All rows are made from the same 7 directions, up to rounding. Whole rows:
[[-1.75  0.71  0.57  1.15 -0.32  0.13  0.55 -1.26 -1.39  0.19  0.11 -1.14
  -1.23 -1.14  0.32 -0.74 -0.27]
 [ 1.78 -1.46 -2.15 -0.99 -1.42  0.00 -1.68  0.99 -0.06  2.07 -0.53 -0.51
   1.32 -1.61 -1.76 -0.01 -1.28]
 [-0.10  0.08 -0.28 -0.46 -0.03 -0.17 -0.04  0.88 -0.77 -0.34 -0.54 -0.20
   0.04  1.01  0.07  0.69  0.37]
 [ 0.37  0.33 -0.61 -0.29  0.18 -0.63 -0.20 -0.09  0.92  0.49  0.55 -0.46
   0.64  0.36 -0.77 -0.41  0.85]
 [-0.72  0.22  0.92  0.11  0.21  0.22  0.71 -0.39 -0.29 -0.93 -0.11  0.69
  -0.84  0.15  0.97  0.40 -0.14]
 [ 0.53  0.25 -3.25 -1.14 -1.10 -1.72  0.30 -0.12  0.78  3.18  0.76 -0.80
   1.45 -0.99 -1.55 -0.97  0.25]
 [-0.31 -0.26  0.70  1.57  0.04  0.63 -1.53  0.96 -0.13 -1.58 -0.22 -0.05
   0.27 -0.49 -0.58  0.30  0.71]
 [ 2.84 -1.34  0.72 -2.74  0.42  0.60 -0.20 -0.96  1.77  0.63 -0.09  0.91
  -0.07  0.58  0.05  0.29 -1.80]
 [ 0.26 -0.11 -0.73 -1.75 -0.51 -0.64 -0.09  0.39 -0.16  0.00 -0.44  0.08
  -0.09  0.55 -0.36  1.02  0.16]
 [-1.60  0.10 -3.12  1.06 -1.89 -1.65  0.87  1.10  1.00  0.60  0.73  2.94
   1.38 -3.18 -0.11  0.44  0.68]
 [-0.32  0.15  1.38  1.14  0.79  0.55 -0.21  0.22  0.44 -1.71  0.14  0.63
  -0.14  0.50  0.51  0.18  0.68]]

Rows cut short, each followed by the rest of it:
[ 0.58  0.29 -0.42 -3.93 -0.57 -1.29  0.33 -1.85  0.55  0.84  0.05 -0.96
 -1.18  0.61]  [-0.90  0.68 -0.14]
[ 0.22  0.19 -0.95  0.42  0.69  0.24  4.34 -0.87 -0.51  3.54  0.45  1.61
  0.27  0.43]  [ 3.36 -1.82 -2.64]
[ 1.24 -1.50 -0.23 -1.77 -1.37  0.57 -2.39  0.43 -0.91  0.01 -1.26 -0.94
 -0.38 -1.17]  [-1.65  1.17 -1.32]
[ 1.29 -0.84 -0.71 -0.50 -0.39  0.32 -0.92  0.41 -0.05  1.13 -0.32 -0.54
  0.64 -0.41]  [-0.80 -0.21 -0.87]
[-1.36  0.23 -0.31  0.28 -1.28 -0.28 -1.71 -0.07 -1.62 -0.43 -0.50 -2.08
 -0.77 -1.48]  [-1.71  0.34  0.59]
[ 0.52  0.22  2.25  0.98  1.79  1.15  0.16 -0.32  0.24 -1.07  0.13 -0.38
 -0.31  1.92]  [ 0.96 -0.60  0.15]
[ 1.08 -0.74  0.41 -1.36  0.14  0.11  0.05  0.27  1.40 -1.01 -0.12  2.09
  0.09  0.35]  [ 0.49  1.15 -0.36]
[ 1.78 -0.62  1.27 -1.33  0.83  1.44 -1.18  0.28 -2.41  0.75 -1.52 -3.33
 -0.67  2.70]  [-0.32 -0.12 -1.32]
[-1.24  1.12 -0.08  0.86  0.22 -0.63 -0.28  0.13 -0.56 -0.48  0.28 -1.53
 -0.03  0.66]  [-0.68 -0.31  1.76]
[-0.48  0.11 -0.72 -0.26 -0.26 -0.37  0.15  1.54 -0.99 -0.59 -0.69  0.38
  0.25  0.97]  [0.30 1.10 0.61]
[ 2.81  0.07 -0.63 -2.63  1.63 -0.44 -0.92  2.26  0.04  0.41 -0.77 -2.11
  1.60  5.54]  [-1.00  0.68  1.60]
[-2.66  1.35 -1.80  2.47 -1.25 -1.27 -0.46 -0.24 -0.89  0.90  0.86 -1.86
  0.36 -2.51]  [-1.62 -1.29  1.73]
[ 0.12  0.47  0.18  2.95  1.19  0.14  0.03  0.04  2.29 -0.02  1.61  0.74
  1.64 -0.43]  [-0.06 -1.81  1.29]
[ 0.62 -0.20 -1.28 -1.61 -0.84 -0.58 -0.45 -0.42 -0.41  1.71 -0.19 -1.42
  0.03 -0.39]  [-1.19 -0.17 -0.52]
[-0.39 -0.32  1.84 -1.65 -0.32  0.48  0.19 -1.57 -0.38 -1.44 -0.56  0.59
 -2.18 -0.48]  [ 0.71  1.19 -1.15]
[ 2.23 -2.25 -0.22  2.58 -0.08  1.97 -1.65  1.70  1.21  0.58 -0.07  1.97
  2.17 -2.32]  [-0.09 -0.83 -1.94]
[ 0.34 -0.19 -0.98 -1.29 -0.66 -0.78  0.15 -0.37  1.05  0.54  0.32  0.82
  0.21 -0.79]  [-0.47  0.33 -0.08]
[ 0.47  0.07  0.23  0.45  0.45 -0.21 -0.88  0.08  1.78 -0.82  0.73  0.36
  0.75 -0.01]  [-0.84 -0.17  1.20]
[ 0.52  0.03 -0.60 -1.70  0.15  0.09  0.07  1.68 -3.04  0.76 -1.73 -2.18
 -0.20  3.19]  [ 0.24  0.92 -0.28]
[-1.16 -0.56  0.02 -0.62 -1.27  0.30  1.14 -0.18 -1.62 -0.31 -0.97  1.69
 -1.43 -1.57]  [ 1.51  1.28 -1.86]
[ 0.31 -0.09 -0.53  1.04  0.31 -0.08  0.77  0.19  1.48  0.47  0.80  1.66
  1.07 -0.58]  [ 0.57 -0.66  0.01]
[ 0.41 -0.68  0.11  0.16 -0.99  0.53 -2.40 -0.84 -0.44  0.58 -0.16 -2.18
 -0.33 -2.18]  [-2.16 -0.62 -0.67]
[ 0.27  0.19 -0.58 -2.11 -0.32 -0.87  0.60 -0.77  0.42  0.62  0.09 -0.02
 -0.40  0.40]  [-0.19  0.41 -0.05]
[ 0.05 -0.58  0.99  1.84  0.02  1.40 -2.45  1.27 -1.70 -1.06 -0.94 -1.90
  0.08 -0.16]  [-1.03 -0.02  0.07]
[ 0.18 -0.02  2.54  0.21  0.85  0.96 -0.39 -1.91  0.83 -1.22  0.41 -0.31
 -1.29 -0.21]  [ 0.18 -0.47 -0.39]
[-1.15  1.21  0.52 -0.95 -0.27 -0.91 -0.31 -2.45 -0.13  0.24  0.65 -2.61
 -1.50 -0.44]  [-1.39 -0.68  0.91]
[-1.53  0.74 -0.06  2.33  0.63 -0.08  2.83  0.15  0.46 -0.11  0.82  2.78
  0.35 -0.32]  [ 2.61 -0.62  0.05]
[ 0.93  0.11 -0.29  0.45  0.75  0.22  1.14 -0.96  0.59  2.29  0.75 -0.53
  0.61  0.22]  [ 0.49 -1.89 -0.93]
[-0.48  0.65  0.01 -3.68 -0.93 -1.38 -1.15 -1.15 -0.80 -0.75 -0.61 -2.43
 -1.77  0.93]  [-1.93  1.57  1.13]
[ 0.86 -0.83  1.37  0.16  0.10  1.62 -2.49  0.71 -2.42 -0.48 -1.50 -3.00
 -0.62  0.81]  [-1.10  0.17 -0.80]
[-0.09 -0.57 -2.40  0.17 -1.44 -0.39  0.01  1.23 -1.09  1.81 -0.48  0.22
  0.94 -1.53]  [-0.35  0.04 -0.86]
[-1.11  0.06 -0.21  2.69 -0.08  0.72  0.57  0.79 -1.49  0.46 -0.18  0.11
  0.33 -0.93]  [ 0.98 -0.82 -0.55]
[-0.04 -0.54 -1.63 -0.68 -1.91 -0.63 -2.46  0.29 -0.56  0.63 -0.38 -1.69
  0.25 -2.27]  [-2.74  0.38  0.21]
[-1.55 -0.03 -0.36  3.92 -0.07  1.11 -0.40  2.99 -2.97 -0.66 -1.07 -0.27
  0.90 -0.06]  [ 0.87 -0.05  0.27]
[-0.42  0.36 -0.09  0.64  0.24 -0.24  0.50  0.08  0.46 -0.22  0.40  0.58
  0.27  0.03]  [ 0.34 -0.18  0.54]
[-0.42  0.04 -0.58  0.28 -0.69 -0.59 -1.05  0.06  0.85 -0.54  0.41  0.16
  0.34 -1.38]  [-1.24  0.21  0.94]
[-0.50  0.13  1.63 -0.92  0.18 -0.21 -0.22 -0.80  1.51 -2.74  0.26  1.65
 -1.10 -0.05]  [0.19 1.40 0.89]
[ 0.42  0.02 -0.27 -0.16 -0.06 -0.48  1.95 -3.05  3.06  2.04  1.97  1.97
  0.00 -2.63]  [ 0.64 -1.84 -1.37]
[ 1.90 -1.15 -2.65 -1.53 -0.89 -0.26 -2.15  3.69 -1.66  1.04 -1.72 -1.36
  1.99  1.71]  [-1.78  1.39  0.24]
[ 1.15 -0.10  0.67 -0.66  1.09  0.34  0.80 -0.13  0.74  0.15  0.11  0.52
  0.19  1.69]  [ 0.90 -0.17 -0.35]
[-1.11  0.41 -1.67  0.65 -0.83 -0.64 -0.37  1.69 -1.91  0.40 -0.64 -1.11
  0.56  0.12]  [-0.61  0.38  0.89]
[ 2.45 -0.82 -0.49 -1.71  1.11  0.42  1.11  1.74  0.14  0.93 -0.77  1.18
  1.19  3.22]  [ 1.44  0.60 -0.98]
[ 1.83 -1.04 -0.30  0.14  0.08  0.32 -0.08 -0.85  2.91  1.14  1.11  1.89
  1.16 -1.84]  [-0.21 -1.04 -1.15]
[-1.04  0.47 -0.67 -1.19 -0.99 -1.01  0.57 -1.15 -0.13  0.38  0.20 -0.07
 -0.89 -1.11]  [-0.31  0.32  0.04]
[-0.57  0.55  0.31  0.68 -0.13 -0.03 -1.52 -0.65 -0.81  0.12  0.12 -2.88
 -0.37 -0.35]  [-1.69 -0.83  0.85]
[ 2.68 -1.51  0.78 -0.49  0.71  1.32 -1.51  0.96  0.98 -0.24 -0.49  0.42
  0.94  0.87]  [-0.33  0.21 -0.99]
[-0.05 -0.25 -1.04 -0.79 -0.69 -0.29  0.96  0.05 -0.60  1.14 -0.31  0.64
 -0.08 -0.51]  [ 0.58  0.23 -1.03]
[ 2.88 -1.24  1.64 -3.04  0.85  1.11  0.24 -1.64  0.93  0.81 -0.39  0.09
 -0.89  1.33]  [ 0.64  0.05 -2.49]
[-0.45  0.13 -1.54 -0.35 -0.86 -0.67  0.10  0.60 -0.97  1.01 -0.31 -0.54
  0.29 -0.34]  [-0.44  0.16  0.06]
[ 0.54 -0.63  0.28  0.90  0.36  1.04  0.52  0.71 -0.71  0.43 -0.47  0.68
  0.30  0.20]  [ 1.20 -0.26 -1.30]
[ 0.23 -0.33  0.00 -1.88 -0.34 -0.19 -0.96  1.56 -1.09 -1.58 -1.32 -0.10
 -0.36  1.68]  [-0.35  2.18  0.59]
[ 0.26  0.65 -0.52  0.43  0.89 -0.09  1.97 -0.60 -0.24  2.28  0.55 -0.67
  0.44  1.16]  [ 1.10 -1.67 -0.55]
[ 2.01  0.23  0.91 -2.08  1.68  0.01  1.29 -1.51  1.54  1.19  0.62 -0.45
 -0.07  2.67]  [ 0.67 -0.88 -0.46]
[ 1.09 -0.51 -1.92 -0.26 -0.71 -0.28 -0.48  0.24  0.03  2.53  0.12 -0.96
  1.19 -0.95]  [-1.14 -0.98 -0.76]
[-0.45  0.59  1.10 -0.38  0.35 -0.13 -0.01 -1.44  0.32 -0.55  0.40 -0.85
 -0.99  0.18]  [-0.24 -0.26  0.45]
